The groups are shells around one centre, one inside the other: the same stretched ball of 6 dimensions in 6 sizes.
In the rows, zero is written as 128.
Some rows, each with its group after it:
[ 52  49 135 141 133  91 145  80  89 125 123 107 164 125 105] | J710
[181 177 177 184 124 106 170 135  93 215 168 146 114 144 167] | J710
[118 103 161 174 114 130 156 136  84 162 156 120 138 122 126] | J807
[128 127 163 161 132  98 160 107  98 182 142 130 137 139 142] | J807
[139 119 144 141 123  87 163 103  88 183 148 136 141 131 152] | J807
[100  86 130 132 128 127 158 117  77 163 156 127 171 127 136] | J297
[124 104 153 165 124  83 149 110  88 180 139 129 163 153 139] | J92
[127 170 160 176 152 123 176 121  86 191 185 143 114 139 162] | J305
[126 120 172 178 126 126 152 134  95 186 144 126 156 148 132] | J489
[104  89 147 167 117 110 154 120  78 152 155 119 144 124 126] | J807
[106 143 156 186 143  84 171  96  83 156 177 130  91 124 146] | J710
[135 173 175 197 140 134 176 136  87 183 188 136  92 127 152] | J710
[ 96 122 156 179 140 141 162 133  79 164 175 126 138 133 134] | J489
[ 88 109 144 160 142 120 161 111  81 159 164 126 146 133 135] | J807
[176 114 161 168  92  74 153 125  88 189 139 131 137 133 145] | J710
[118 114 141 148 128 133 164 129  77 176 168 133 154 129 145] | J92
[ 77 110 160 163 149 121 160 100  97 153 146 119 134 129 123] | J710
[105  82 129 139 121  68 154  87  79 154 143 126 152 129 137] | J489
[159 160 158 184 121  93 173 126  77 185 186 141  97 126 163] | J710
[158 133 160 158 119  67 161  99  97 190 139 136 125 136 153] | J297
[118  97 139 149 117 129 159 132  73 166 165 127 154 122 137] | J297
[ 77  61 150 155 123 135 142 124  87 150 131 110 184 136 107] | J297
[112 126 175 210 129  88 153 117  87 164 157 122 118 145 130] | J305
[141  98 150 142 105 145 159 144  83 178 151 126 158 116 135] | J305
[111 109 151 183 121  90 157 114  75 155 165 124 125 129 135] | J489
[131 114 154 188 114  55 154 103  79 162 155 127 118 136 141] | J297
[135 121 173 176 118 102 156 117  99 175 138 123 127 131 131] | J489
[155 166 158 187 131  58 171 102  81 187 179 144  93 138 169] | J710
[ 96  99 141 163 133  49 155  74  85 149 145 125 127 135 136] | J489
[153 134 170 187 111 118 159 144  85 188 162 130 130 135 143] | J92
[100 113 160 178 133  70 158  86  93 149 144 120 109 126 129] | J297
[135 131 175 189 118 117 161 131  91 172 157 124 114 124 133] | J489
[113  88 142 151 122 110 148 123  80 177 145 128 183 148 135] | J305
[115  99 174 193 116 109 143 131  92 168 137 117 153 146 118] | J305
[104  81 142 172 113  78 148 108  74 148 150 119 145 131 126] | J305
[ 92  74 155 157 123  91 144  97  97 152 119 113 161 136 114] | J807
[ 87 111 154 180 141 125 156 123  80 161 166 124 149 143 130] | J297
[122 128 157 153 137  99 164 101  97 179 146 132 135 135 145] | J92
[146  96 161 156 105 107 147 130  93 188 127 126 171 142 133] | J489
[ 89  72 158 156 119 130 148 118  94 147 128 108 157 121 107] | J297
[138 109 151 161 118  69 151 104  88 184 138 133 155 150 145] | J807
[ 79  75 142 160 127 100 150 102  81 140 145 115 151 127 119] | J807
[ 91 108 143 174 140  77 155  96  77 157 161 128 141 146 138] | J305
[102  84 133 144 123  72 155  88  80 150 144 124 144 126 135] | J92
[108  88 142 134 121 124 159 113  87 160 143 122 154 116 129] | J92
[108 144 165 193 144 113 165 119  85 169 175 130 114 138 142] | J92
[119 104 135 146 124  66 160  88  81 164 150 132 136 129 147] | J92
[ 60  71 148 153 141 125 147 105  91 145 133 112 175 138 110] | J305

New rows, each followed by its group:
[ 92  71 151 151 123 120 143 117  91 162 126 116 183 142 116] | J92
[102  77 160 165 116  94 144 106  96 154 121 112 157 135 113] | J807
[148 136 163 185 115 103 162 132  81 181 168 133 118 130 147] | J807
[117 142 144 159 146  82 170  92  84 176 169 140 121 138 159] | J297
[169 148 158 167 116  93 166 125  84 199 165 142 125 135 162] | J92
[145 137 152 151 133  67 161  93  94 197 144 142 143 152 160] | J710
[129 140 178 200 129 107 159 127  92 178 159 127 118 141 137] | J92
[112 148 158 193 144  89 167 107  80 167 180 134 104 137 150] | J297
[ 92  65 137 138 122 135 146 127  81 164 138 119 198 140 121] | J710
[123  98 151 149 123 111 150 120  89 184 137 129 178 148 136] | J92
[102  80 154 153 126  57 143  77 102 161 108 118 161 147 122] | J710
[109  72 149 145 108 111 152 111  90 147 130 113 145 109 116] | J710
[163 151 162 180 118  81 167 119  84 190 168 139 108 133 160] | J92
[ 81  68 137 134 131 103 148  95  90 154 127 118 179 136 121] | J92
[ 98 100 158 173 131  67 151  86  95 153 134 119 130 137 126] | J807
[ 75  74 138 152 132  79 151  83  85 137 137 116 146 128 121] | J92
[148 134 157 170 119 136 163 149  79 193 173 136 145 135 150] | J489
[112 130 173 183 132 157 162 143  91 171 164 122 130 127 128] | J297
[137 115 138 142 124  67 160  94  84 182 148 138 146 139 156] | J489
[169 141 155 160 112  91 167 122  85 194 161 140 123 128 160] | J489
[147 120 151 141 121  99 160 112  93 193 141 136 154 138 150] | J92
[110 111 161 177 127 136 154 138  84 172 158 124 154 139 129] | J807
[129 165 159 182 144 106 176 115  82 180 187 140  98 130 160] | J297
[140 136 150 166 124 111 168 126  77 181 175 137 125 128 154] | J807
[164 144 171 189 112 106 159 141  85 197 163 135 128 141 150] | J489
[119 113 161 164 133  60 151  85 102 178 124 128 146 153 138] | J710
[ 92  70 140 129 126 116 149 105  92 160 125 119 181 133 122] | J92
[122  67 132 125 107  54 149  80  88 157 118 123 159 125 132] | J710
[113 123 178 191 128 159 155 152  92 176 158 120 145 137 123] | J710
[ 93  66 133 139 122  77 147  89  84 150 130 120 168 134 125] | J807
[ 94  57 139 145 108 113 147 115  80 142 135 112 165 117 113] | J297
[113  70 129 138 109  73 149  98  78 156 137 123 164 128 133] | J297
[137 125 143 143 124  95 169 104  85 175 159 135 123 118 152] | J297
[ 80 122 151 173 151 129 165 113  82 155 173 125 131 131 134] | J297
[124 157 175 196 140 125 168 130  89 179 176 131 107 134 144] | J489
[128 102 163 172 110  90 154 113  91 160 139 119 126 122 127] | J92
[172 142 165 172 111  91 161 128  89 200 154 138 130 139 156] | J92
[106  90 147 165 123  36 149  72  90 150 128 121 131 137 131] | J489
[ 97 105 148 163 131  82 161  89  87 146 150 121 117 120 131] | J489
[100  73 143 150 117  52 149  75  91 142 123 116 138 124 122] | J297
[140 153 173 195 133  72 162 105  94 183 157 134 106 145 150] | J489
[134 130 153 171 126  49 163  84  89 168 151 133 107 132 150] | J489
[ 77 118 169 198 146 116 156 112  90 149 159 117 122 137 120] | J710
[135 103 148 164 113  78 151 114  81 178 145 130 155 144 142] | J807
